The first 11 rows are patterns. Each new row is the sum of 3 different patterns, raised or lowered, with some noise. Before adding, each is slid sideways (what falls off one end comes back at the other) and multiplied by a number that may be negative. Names go in the order of the patterns.
Some rows, each with the names of its patterns after it:
[-0.39  0.11 -1.37  2.08  1.55  0.04  0.98  1.01  2.64 -0.24  0.02  1.44
 -0.72 -0.74  0.28 -1.29 -1.00 -1.14  0.82  1.06  0.26 -0.79  1.41  1.22
 -1.19 -2.15 -2.66 -0.22  2.35  0.96  0.91 -0.36  0.91 -0.63 -0.52 -0.43
 -0.01  0.87] | J
[-0.33 -0.65  0.03 -0.27 -0.38  2.54 -1.42  2.42  0.09  2.55  2.08 -1.99
 -0.19  0.01  0.52  2.15  1.46 -0.09 -0.39 -1.21 -0.67  0.50  0.84 -0.24
  2.47 -0.60 -1.24 -2.26  2.08  1.42 -0.10  1.65  0.96  1.43 -0.07 -1.32
  0.56 -1.01] | C
[ 0.38 -0.79  0.13 -0.46 -0.62 -0.70  0.28  0.99 -0.74  0.51  0.48  1.77
  1.21  1.28 -0.93 -1.12 -0.67 -2.61  0.53 -0.07 -0.09  1.10  0.16  1.04
 -0.18  0.67 -2.15  2.32 -2.57  1.36 -0.34 -0.36  2.58  0.72  2.01 -0.18
  0.44  1.57] | T
[-1.02 -0.35 -0.34 -0.50  1.63  0.61 -0.39  0.62 -0.88  0.48 -0.87 -0.15
 -0.71  0.80 -0.51 -0.64  0.22 -1.65  1.21 -0.23 -0.32  1.33 -3.45 -1.06
  0.11 -1.32 -0.71  0.30 -0.03 -0.84 -1.39 -0.74  1.28 -0.89 -0.75  0.99
  0.74  2.60] | D
[-0.42 -0.99 -2.92 -0.41 -2.29 -0.31  0.86  2.26 -0.62 -2.84 -0.82 -0.48
 -0.17 -0.63 -1.21  2.62 -0.29 -1.47 -0.17  1.63 -1.04 -1.40 -0.27 -0.10
  0.67  1.08  0.25 -0.82 -0.79  0.19  0.44 -1.28 -1.10 -0.81 -2.58 -0.39
 -2.34  0.90] | E
[ 0.34  1.65 -0.45  0.45 -0.41 -1.69 -0.54 -0.58  1.24  0.32 -1.60  0.68
  1.87 -0.84 -0.86  1.29  1.66 -0.37  0.02 -0.43 -0.68 -0.17  1.86 -1.41
 -0.27 -0.55 -0.37  0.87  0.70  0.00 -0.35  0.25  2.19 -0.14  1.70  2.07
  0.50 -2.52] | F
[-2.17 -1.14 -1.48  2.53 -1.93 -0.90 -0.45  1.85  0.68 -0.11 -0.37  0.93
 -0.30  0.26  1.07 -1.99 -1.27 -0.63  1.78 -0.97  2.14 -1.18 -0.87 -1.82
 -0.30 -0.65  1.01 -1.37 -0.03  1.11  0.23  0.73  0.47 -0.17  1.08  0.46
  0.85  1.43] | R
[-0.98  2.32  0.88 -1.00  0.87 -0.33 -1.18 -1.45 -0.31  0.60 -0.19 -1.42
  0.04 -0.65  0.26 -1.20 -3.05  1.76 -2.22  1.14 -1.91  0.79  1.41  0.71
 -0.13 -0.26  1.77 -1.37 -1.95 -0.86  0.77 -0.72  0.53  1.19 -1.04 -1.22
 -0.58 -1.99] | K
[-0.69 -2.18  0.19  0.00 -2.27 -0.54  1.46 -1.07  1.67 -0.16  1.07  0.40
 -0.73  0.21 -0.84  0.30 -2.07 -1.26  0.27  0.83 -0.67  0.45 -0.02 -1.08
 -0.97  0.01 -4.05 -1.73 -1.81 -0.95 -2.59  1.74 -0.97  0.67 -0.13  0.23
 -0.34 -0.88] | H
[-0.18  0.11  1.71  0.99 -1.22  0.49 -1.38  0.93  0.37  0.21 -1.21  0.95
  0.61 -0.48 -0.71 -0.30 -0.83  0.50  1.85  0.09 -0.62 -1.41 -0.76 -1.36
  0.33  0.05  1.27  0.16  2.24  0.18 -0.94  1.57  1.26  0.53 -0.29  0.52
  0.11  2.28] | X
[ 0.10 -2.76  0.40 -0.18 -0.20  0.73  1.32  0.74 -0.15 -0.75 -0.60 -0.46
  0.25 -0.65  0.22 -2.09  0.95  0.07 -0.58 -0.95  1.39  0.25 -0.22  0.54
 -0.73 -0.47  0.19 -0.43  0.95  1.71 -0.55 -0.13 -0.11  1.56  0.76  3.08
  1.48  2.44] | P

New rows. What belongs after each?
[-1.69 -2.67 -0.84 -1.09 -4.73 -0.65 -4.03 -2.38 -3.36 -0.02 -0.35  1.62
 -1.46 -1.06 -1.10  1.17 -0.91  1.02  1.93  1.58 -4.57 -3.52  1.88 -2.29
  0.72 -0.68  0.08 -0.25 -2.03 -0.50 -1.89 -2.13 -2.03 -1.24 -1.02 -2.58
  0.26  0.74] | F H P
[-1.41  1.42  1.16 -1.09 -3.81  1.51 -0.44 -0.28 -1.58 -0.06 -3.12 -1.81
 -2.02  0.54  2.86  0.11 -0.58  2.35 -0.72 -1.99  0.11  1.62  0.50 -0.73
  1.87  1.00  1.67  1.59  3.27  0.38 -0.32  1.19  2.59 -2.25 -0.97  0.25
 -2.72  0.34] | J E P
[-4.18 -0.37 -5.07 -3.01 -4.40 -0.72 -1.44 -3.81 -3.64 -0.88 -3.40 -1.18
 -1.05 -4.92 -3.50 -2.77 -1.92 -2.75  0.56 -3.45 -3.19 -4.75 -1.41 -2.35
 -0.13 -3.01 -2.13 -1.38 -4.56 -1.75 -2.34 -3.83 -1.65 -1.24 -1.84 -1.35
 -5.14 -3.63] | D R P
[-0.70 -2.80  2.39  1.50  0.40  1.55  1.22  2.58 -1.27 -1.19  0.52  0.60
  0.22  2.26  0.01 -1.44 -3.04  1.04 -0.06  1.86  0.18  2.16  1.44  1.10
 -2.02 -0.75  2.17  1.90 -0.24  0.21  0.87 -0.68  1.02 -0.58 -0.48  0.64
  2.37 -0.90] | C E X
[ 2.82  3.21  5.96 -0.52 -4.31  0.26  0.88  1.15  1.51  0.14 -0.42 -1.38
 -0.52 -0.10 -0.11 -1.89  1.01  1.32 -2.68  0.09 -0.39  2.31 -1.09  0.60
  1.14 -4.09 -0.83  1.29 -2.79 -0.78 -0.44  0.26  1.10 -1.09 -0.76  0.93
  0.41  1.66] | D F P
[-2.33 -0.35  1.02 -1.83 -1.69 -1.63  0.71 -2.77 -0.52 -1.83  1.10 -2.38
 -3.03 -1.45 -0.58 -1.22  0.13 -1.54 -0.12 -1.53  0.16 -1.11 -0.85 -0.14
 -0.55 -0.59 -2.51 -1.09 -4.61 -0.86 -0.03 -0.54  1.07  0.80 -1.28 -1.56
 -3.17 -1.39] | C X P
[-0.77 -1.43 -1.71 -0.53 -2.35  0.23 -1.64 -1.79 -1.45 -1.08 -0.53 -0.71
  0.33 -0.45  0.85  1.41 -0.59 -1.71 -0.96 -1.16 -0.46 -0.10  0.03 -1.44
 -2.00 -1.70 -1.00 -2.99 -1.55  0.98 -1.61 -1.88 -3.28 -3.16 -2.59  1.32
 -1.66 -0.39] | J C X
[-1.92 -3.77 -1.30 -0.77 -0.67  0.97 -1.25  0.79 -0.49  0.70 -3.89  1.57
 -2.81  1.26  1.48 -1.05  1.65  2.43  2.12  1.45  0.79  2.31 -0.99 -1.47
 -0.60 -1.57 -1.47 -1.60  0.75  0.44 -0.41 -0.13 -1.32  3.37  0.74 -0.53
  0.02 -5.16] | T D H
[ 2.30  1.06  1.48  1.65  3.16 -3.58  2.03  1.20  2.07  1.44  0.52 -0.53
  1.21  1.03  3.54  2.13 -0.40  0.92  0.31  0.28  0.95  1.32  1.75  3.32
  0.17  0.97 -0.84  3.05  3.51 -0.17  2.22  1.01  2.04  0.53  0.06  1.68
  0.70  0.73] | C F H
[ 0.66  0.62 -0.28  0.55  0.51 -0.55 -1.62 -0.82 -1.03  3.19  0.98  0.72
  2.23 -0.21 -0.48  0.30 -2.05  0.04 -0.81 -0.98 -0.95  2.65 -1.97  1.33
 -2.06  1.13  0.38 -1.26 -0.17 -2.87  0.08  0.26 -2.12  0.29  1.11  0.04
  1.45  0.84] | T D H
[ 0.60 -1.53 -0.38  2.37  1.53  0.16  1.11  0.89  0.85 -1.96  0.22 -0.14
  0.50  0.40  1.01  0.80  0.10  0.98 -0.59 -1.00  0.86 -0.73  0.23 -0.30
 -0.44  0.41  1.29  0.27 -0.14  0.75  0.23  1.20 -0.67  0.95  3.13  1.39
  2.93 -0.08] | D E K
[ 1.68 -4.40  2.18 -0.03 -0.58 -3.37  0.94 -0.57 -0.59 -0.34 -0.63 -2.09
 -1.43  0.03  1.74  1.52 -2.94 -0.56 -2.51  2.01  0.47  3.25  0.64  1.49
 -1.46 -0.84 -0.39 -2.39 -1.93 -1.31 -0.84  0.15 -1.98 -1.22 -2.07 -1.39
  1.63 -0.77] | R X P
[ 1.33 -2.76  3.66  0.34  0.91 -0.33 -1.25 -2.53 -1.08 -0.69 -0.51  0.06
 -2.30 -0.01  0.10 -1.11 -1.65  0.54 -6.12  0.10  0.83 -0.21 -2.49  2.13
 -0.61  0.64 -0.64 -1.81 -1.59 -1.89  0.22 -2.87 -1.69 -1.48 -2.94 -1.48
  2.84 -0.15] | F R H
[ 1.18 -0.29 -0.79  1.38 -2.70 -1.67  0.86 -2.37  0.28 -0.20 -0.43 -0.70
 -2.59 -1.58  1.33 -0.01 -0.06 -1.08  1.42  2.90 -0.63 -0.95 -0.31 -0.04
  1.46 -0.34  0.18  0.20 -1.39  0.65 -0.56 -0.31 -1.04  1.59 -1.19  1.17
  0.44 -0.39] | T D R
[-1.16  1.12  0.27 -1.40  0.24  0.93 -0.59  0.06  1.72  0.82  1.04 -1.27
 -0.78  0.64  0.60  0.58 -0.59  0.30  2.16 -0.94  2.38 -0.19  2.15 -1.19
 -3.30 -0.21  1.06 -0.03 -3.80  0.85 -0.82 -1.29 -3.65  0.63  2.10 -1.08
  1.33  1.23] | F K P
[-0.36  0.06 -0.75  0.47 -1.51 -0.08 -0.46  0.21 -0.79 -1.06  0.01  0.83
  0.55  0.70  0.71 -1.38  3.17 -1.70  0.70 -0.63  0.33 -0.43  0.07 -2.36
  1.42  1.39 -0.34 -0.52 -0.18 -1.13  0.02 -1.25 -0.49  0.43 -1.52  2.70
  0.53  1.24] | D R P
[ 0.59 -0.71  3.47 -1.33  1.08  1.71 -1.10 -0.20 -0.16  0.22  1.27  0.47
 -3.00  1.48  0.23 -1.70 -0.96 -2.03  0.39  3.47  1.00 -1.70  0.05 -0.06
  1.21 -0.93  0.16  2.51  2.14  1.06 -0.92 -0.70  2.51  1.49 -1.10  1.00
  0.31  1.73] | J C T
[ 0.32  2.28  0.43  1.95  1.14  0.91 -0.06  1.78  1.54  0.25  2.92 -0.81
  0.31  1.53 -0.14  2.79  1.41 -0.30  1.72  1.28  0.57  1.50  0.46  1.34
  0.47 -0.70  2.04  0.77 -0.84  0.75 -1.69  1.73  1.18  1.57 -0.26  2.52
 -0.36  2.37] | T D H
[-0.70  0.39 -1.78 -1.13 -3.58  0.22 -1.72 -0.95  0.93 -0.54 -1.87 -3.11
  1.50 -2.00 -1.55 -1.86  0.81  1.25 -1.06 -2.72 -0.57 -0.59 -0.33  0.27
 -1.89 -0.05 -0.98  1.64 -1.14  0.19 -2.10 -1.78 -1.69 -1.90 -0.31 -1.57
 -1.61 -1.59] | T E R
[-0.69 -1.37  0.45 -2.08 -2.53 -0.15 -1.02 -2.49  0.48 -2.37 -1.40 -1.77
 -0.74 -2.41 -0.57 -1.91 -0.46 -0.71 -0.27  0.41  0.90  0.61 -0.54 -0.51
  0.39 -0.24 -1.21 -0.64 -1.44  1.74 -1.99 -1.03 -2.16  0.63 -0.21  0.62
 -0.71  0.32] | D R X
[-1.03  1.09  3.86 -2.81 -1.58  0.63 -1.77  2.27 -2.06 -0.03  0.00 -1.39
  0.60  0.06 -1.30  0.73  1.46  0.71 -2.90  1.49 -3.29 -0.06 -3.23 -2.28
  2.75 -0.88  1.69 -0.65 -1.66  0.03 -1.69 -1.16  1.35 -0.09 -0.36 -1.28
  0.24 -2.78] | C D P
[-3.89  0.72 -1.88 -0.32  1.70 -2.02  0.42  0.25 -1.17 -2.16 -1.47 -0.47
 -1.07 -2.32 -3.79  2.21  0.58  0.53 -0.40 -0.54  0.93 -2.11  0.03 -2.04
 -0.77  1.29 -0.04  0.05  0.83 -1.31 -0.35 -0.18 -0.84 -1.55  2.79 -0.30
  0.48 -2.26] | J D P
[-1.19 -0.15 -2.60 -1.63 -1.68 -0.20  0.77 -0.12  1.26 -1.09  1.19 -1.59
  0.38 -2.08  0.97 -0.52 -2.04  2.17 -0.18  0.54 -0.44 -0.11 -0.16 -0.12
 -0.63 -0.48 -1.41 -1.20 -2.27 -0.50 -0.15 -0.09 -1.18  2.00 -0.07  1.02
  0.99  0.53] | T E H
[ 0.66 -1.23  0.56  0.34 -0.57  0.19  0.72  1.92 -0.20 -0.87 -0.79 -0.80
 -1.20  0.12 -1.55 -0.51 -2.00  0.60 -0.64 -0.60  1.19  0.94  0.74 -0.94
 -1.45 -2.09  0.37  0.99  0.59  1.26  0.26 -0.38 -0.09 -1.23  0.81 -0.47
  0.27 -0.77] | J X P
[-0.77 -2.80 -2.20  2.43 -0.75  2.26 -0.99  1.91  0.93 -0.46  0.37 -3.82
  0.76 -4.46 -0.87 -2.01 -1.66  0.86  1.06  0.41 -1.12 -1.60 -1.39 -2.10
 -1.81 -0.29  0.21 -1.10  0.63  0.58 -1.91 -0.30 -0.17  2.06 -1.27 -1.65
 -1.64 -1.53] | C E H
[-2.11  1.72 -1.42 -0.06 -1.22  0.22  0.90 -2.01 -1.89 -2.57 -3.58  1.38
 -3.41 -0.90  4.29 -0.98  1.14 -0.24  0.82  0.21 -0.93 -0.99  0.33  1.09
 -2.56 -2.20 -1.63  1.17  1.05 -0.34  0.06 -2.13 -0.90 -1.04 -4.71 -0.99
 -2.75  0.19] | D H P
[ 0.51  0.04 -0.65 -0.95 -0.61 -1.13  2.50 -3.45  1.46 -2.10  0.08  0.49
 -1.25  0.08  0.06  0.59 -1.65 -1.13  0.41  0.19 -0.79  0.37 -0.39 -0.74
 -0.72  0.86  0.41 -0.43  0.05  0.38 -1.20 -1.83  1.87  1.67  0.62  1.35
 -1.19 -0.07] | T F H
[-0.13 -0.10 -0.46  2.60  3.61  5.11  1.54  2.15  0.54  0.55 -0.32  1.24
  0.42  0.59 -2.71  0.16  0.45  2.03  0.84 -3.51  4.97  1.50  1.11 -2.32
  3.34  3.24  1.33  1.79  1.22  2.08  3.05  2.15  0.54  2.29  2.08 -0.37
  3.62 -0.08] | F K H
[-3.23 -3.60  0.86  0.41  2.27 -0.86  1.62  2.63 -1.65 -2.32 -2.86 -1.59
  0.37 -3.60 -1.07 -1.82  0.66 -1.30  2.88 -2.96 -1.81  0.63 -6.28 -0.87
 -0.62  0.95  0.32 -2.15 -2.17  1.31  0.31 -1.94 -0.68 -0.21 -0.73 -1.04
 -0.24 -1.86] | T R X
[-0.12 -1.93 -1.05 -1.08 -1.11 -0.64 -1.09  1.97  2.01 -1.03  1.94 -1.20
  0.02 -1.96 -1.88 -1.92  0.09 -0.14 -2.06  1.42  1.00  1.65 -1.59  0.33
 -1.66  0.06 -1.49  0.97 -0.12  0.69  1.82 -1.82 -0.37  0.46 -1.42 -0.30
  0.91  0.35] | T K P
[ 0.83 -0.19  1.58  0.96  1.30 -0.02 -0.01  1.61  1.24  0.37 -0.22  0.52
  2.40  2.55  0.98 -0.80 -0.27  0.10  2.07  0.45  1.40  2.20  0.82 -0.67
 -0.20 -1.12  1.08  1.45 -0.84 -0.73  0.94  0.54 -0.56 -1.38 -0.47  0.94
 -1.34  2.44] | J T X
[ 0.69 -1.07 -0.33 -0.13 -0.10  1.89 -0.15  1.54 -1.91  2.01  0.56 -2.04
  3.32  2.61  1.34  2.05  0.38 -2.12 -0.18  1.56  3.91  0.95  0.31  0.41
  0.69 -1.42 -0.21 -4.26  0.78  1.64  0.17 -0.63 -0.81  1.14  0.34 -1.74
 -1.07  0.87] | D F X
[-0.79 -1.74 -2.01  0.83  2.84  0.58 -0.20  1.00 -2.08 -3.08  1.33 -2.39
 -0.88 -1.51 -0.76 -6.56 -0.39 -2.29  0.00  2.81  0.81  1.01 -0.21 -1.57
 -2.87  0.56  0.18 -0.65  0.01  2.61  1.07  0.90  1.33  2.22  0.88 -1.13
 -0.13 -0.19] | K H P
[ 0.88  0.01  2.21  2.64  0.33 -1.54 -0.80 -0.30 -1.81 -0.57  0.20 -0.59
  2.63 -1.52  5.37 -2.85  1.95  0.40  0.72  0.52 -4.16  0.91  1.15  1.01
  1.90  0.61 -0.66 -0.36 -0.19 -0.43  0.72  0.37  0.83  1.99 -1.35 -2.24
 -2.99  1.79] | J C T
[ 3.03  3.09  1.53 -0.14  1.44  3.20  3.16  3.53  4.61 -0.65  1.15  0.50
  2.71  2.60  0.96  2.77  3.54 -0.20  1.34  2.54  3.14  0.95  1.60  1.25
  0.76  1.14  1.74  2.38  1.27  1.90  2.38 -0.42  1.58  2.71 -0.03  1.27
  4.56  2.19] | D F X
[ 1.43 -0.27  0.31 -3.85 -0.48 -0.54  1.53 -1.90  1.72  1.51  0.81  0.19
 -1.15 -0.70 -1.21  1.63 -0.15 -1.87 -0.37  1.56 -0.01  0.57  2.25  1.13
  1.56 -0.49  1.03  0.39  3.22 -0.09  1.80  0.22 -0.43 -1.92  1.35  1.67
 -0.31  0.63] | J E H
[ 0.46 -0.30 -0.43  2.67 -1.63 -1.59  0.50 -0.99  0.60 -0.09 -0.37 -1.66
  0.79 -0.42  0.56 -0.91 -0.21 -0.27  0.50  0.35 -1.55 -2.01 -0.01 -2.18
 -2.50 -1.31  2.10  0.13 -0.79  0.34  1.04  0.37  1.47  1.23 -0.62 -1.22
 -0.68  0.99] | T D F
[-3.12 -3.44  0.97 -1.12  0.66 -0.28 -1.43 -0.89  0.72 -0.90  0.70 -1.03
 -0.21 -1.58  1.02  0.09 -1.02  0.79 -0.12  3.16 -1.03  0.94 -0.62 -1.55
  2.10  0.25 -2.55 -0.17  2.63 -1.11 -1.47  0.56  1.89  1.55 -1.70 -1.73
  1.52 -1.76] | J D X
[-2.68  0.55  1.80 -0.44  1.76  0.04 -0.08  1.37  0.11  0.29  0.40 -1.02
 -0.44 -2.13  1.96 -0.26 -2.69  0.48 -1.97 -0.49  0.84  2.23  0.35 -1.45
 -0.06 -0.24 -1.11  0.13  1.72 -0.51 -2.10  0.90  0.12 -0.66 -0.90 -2.80
  3.91  0.12] | D F X
[-0.28  0.83  1.31 -1.48  0.79  0.00 -1.34 -2.23 -0.37 -1.15 -1.80 -0.45
 -0.88 -2.32  1.12 -1.02  0.86 -1.44  0.72 -0.92 -2.35 -1.35  0.76 -1.74
  3.86 -1.08  0.03 -0.29  1.00 -1.08  0.93 -0.32 -3.03 -0.71 -0.62 -0.72
 -1.92  2.06] | C E H
[ 1.20  0.42  0.94  2.20  0.78  3.02  2.25  0.53  0.52  0.84 -0.47  3.87
  0.96  1.82 -0.72  0.72  0.40  0.25  1.11 -0.40  1.98  1.59  1.70 -3.19
  1.97  0.59 -0.55  0.89  3.70  2.82  2.72  1.63  0.38 -0.46  0.62  0.04
 -1.10  1.24] | J K H
[ 0.12  1.29  1.02  0.14 -4.08 -1.35  1.18  2.39 -0.72 -0.35  0.64  0.44
  0.82  0.67  2.55  0.04  0.18 -1.70  0.75  0.73  1.38  0.78  0.65 -2.05
  1.79 -1.03  0.52  1.58  0.03 -0.49  0.64  2.34 -0.93  0.09  0.43  3.36
 -1.27  2.46] | F R K
[-1.81  1.87  0.65  0.19  1.08  0.26  3.38  0.85  1.57 -1.25  2.28 -0.81
  1.55 -1.34 -0.58  1.31  1.44  1.57  0.71  0.17  1.44  2.27  0.13 -0.23
 -2.05  0.47  0.14  1.67  1.87  0.82  1.30  0.74  0.61  1.56  1.13 -0.12
 -0.42 -0.18] | J T R
[ 1.20 -1.78  0.34 -1.99  0.86  0.25 -2.12  0.31  0.64  0.38  2.34 -2.82
 -0.90 -2.00  1.05  2.58  0.71 -1.39  1.56 -0.05 -1.35  0.50  0.30  0.80
 -0.37 -1.63  0.74  0.95 -2.37  0.14 -0.02  2.48  1.74  1.13  1.07  3.25
 -0.77 -2.86] | C D P
[-1.26  0.24  2.45 -1.71 -0.61 -1.10 -1.05 -1.77  2.46  0.54  0.40 -0.70
 -0.05 -1.98  2.60  0.59 -0.26  0.67 -0.11 -1.37  0.75  0.23 -0.73 -2.20
 -0.40 -0.36  0.96 -0.27 -1.38 -2.82 -1.60  0.70  1.11  1.71 -2.86  1.46
  4.34  0.74] | F R H
[-1.26 -4.28 -1.32 -1.74 -0.50 -2.78 -0.98 -3.35 -2.33 -2.34 -5.60 -1.76
 -0.19 -2.91 -0.23 -2.52 -2.75 -0.59 -0.85 -1.37 -2.15 -0.95 -0.71 -1.20
 -1.07 -2.78 -3.51 -1.58  0.42 -1.25 -0.43 -0.05 -3.11 -0.17 -2.06 -3.76
 -3.71 -2.24] | D H X
[ 0.80 -0.55  2.93 -0.80  0.93  0.03 -0.83  1.82  1.03  1.38  1.09  0.60
 -0.05  0.17  1.55  0.62  0.52 -0.39  0.76  0.57  0.01  1.29 -1.22  1.84
  0.08 -1.31  0.44 -0.94 -0.22  0.51 -0.08  1.59  0.09  0.73  1.01  0.53
  0.53 -0.20] | D E P
[ 0.83 -0.77  1.75 -2.01  2.25 -0.98  0.72 -0.12 -2.53  4.67  2.14  0.26
  0.46 -0.64 -1.40 -0.19  0.70  2.33  1.86 -1.75  0.63  1.25 -1.34  0.64
 -0.46  1.98 -1.68 -0.93 -0.97 -2.05 -1.05 -0.55  0.34  1.90 -0.05  1.47
  0.86 -0.10] | C T D
[-0.33  1.69  0.38  2.27  0.22 -3.56 -1.50 -0.66 -1.02 -2.70 -0.87  0.63
 -0.14 -0.87  0.46  1.31 -2.73 -0.10 -0.42 -3.11 -0.18 -4.22  0.62 -3.93
  2.46 -2.09 -1.36 -1.82  0.58 -0.11 -2.77 -0.73 -0.44 -0.50 -0.80 -1.65
 -0.82 -0.21] | R K H
[-1.85 -1.35 -2.68 -1.15  0.75  0.35 -2.58 -0.56 -0.02 -0.71 -2.95 -1.24
 -3.53 -0.97 -2.15 -1.83 -0.95 -2.94  0.45 -1.34 -0.02  1.35 -3.86 -1.72
 -1.38 -2.54 -1.52  0.71 -0.76 -1.06  0.19 -1.27 -0.49 -1.22  0.91 -1.56
 -0.15 -0.05] | D E H
[ 1.27  0.45 -1.21  1.64 -1.50  2.39  1.83 -0.72 -1.07 -0.50  0.29 -3.33
  2.21  1.19 -1.73  0.05  0.10  1.65 -0.62 -2.51  1.19  0.81 -0.61 -1.36
 -0.13  0.57 -0.61  1.24 -1.80  1.36  0.17  3.46 -0.27 -2.11 -0.45 -0.74
  1.08  1.91] | C F K
[ 0.52  3.01  1.42 -3.35 -4.01 -1.02  3.52 -1.07 -0.26  0.28  0.91  0.71
 -3.07 -1.16  1.38 -1.14 -1.79  2.09 -1.06 -0.89 -0.75  0.71 -2.38  1.28
 -0.49 -1.48 -1.64 -2.13  0.23  0.46 -1.73  2.92  1.00  2.05 -0.90 -0.54
 -0.27  3.42] | C E R
[ 0.38  0.59 -1.53  0.24 -0.05 -1.93  0.87 -0.19  0.18  0.18 -0.48  1.06
  0.52  0.88 -2.75 -0.24  0.10  1.77 -1.30 -0.98  0.22 -0.94 -1.08 -0.41
 -2.40 -1.26 -0.96 -2.51 -3.36  0.77 -1.43 -0.65 -1.80 -0.98 -0.06 -1.70
 -0.67 -2.00] | J H P
[ 0.98  1.56 -1.71 -2.43  0.54  0.99  0.44  0.54  0.51 -2.51 -0.63  0.08
 -0.80 -0.30  1.19  0.05 -0.14  0.79 -0.10 -3.43  0.18 -2.64 -0.73 -0.69
  1.11  0.85 -1.47  1.35 -1.21 -1.41  3.29 -0.77  0.97 -2.20  0.04  2.03
 -0.37 -1.48] | T F K
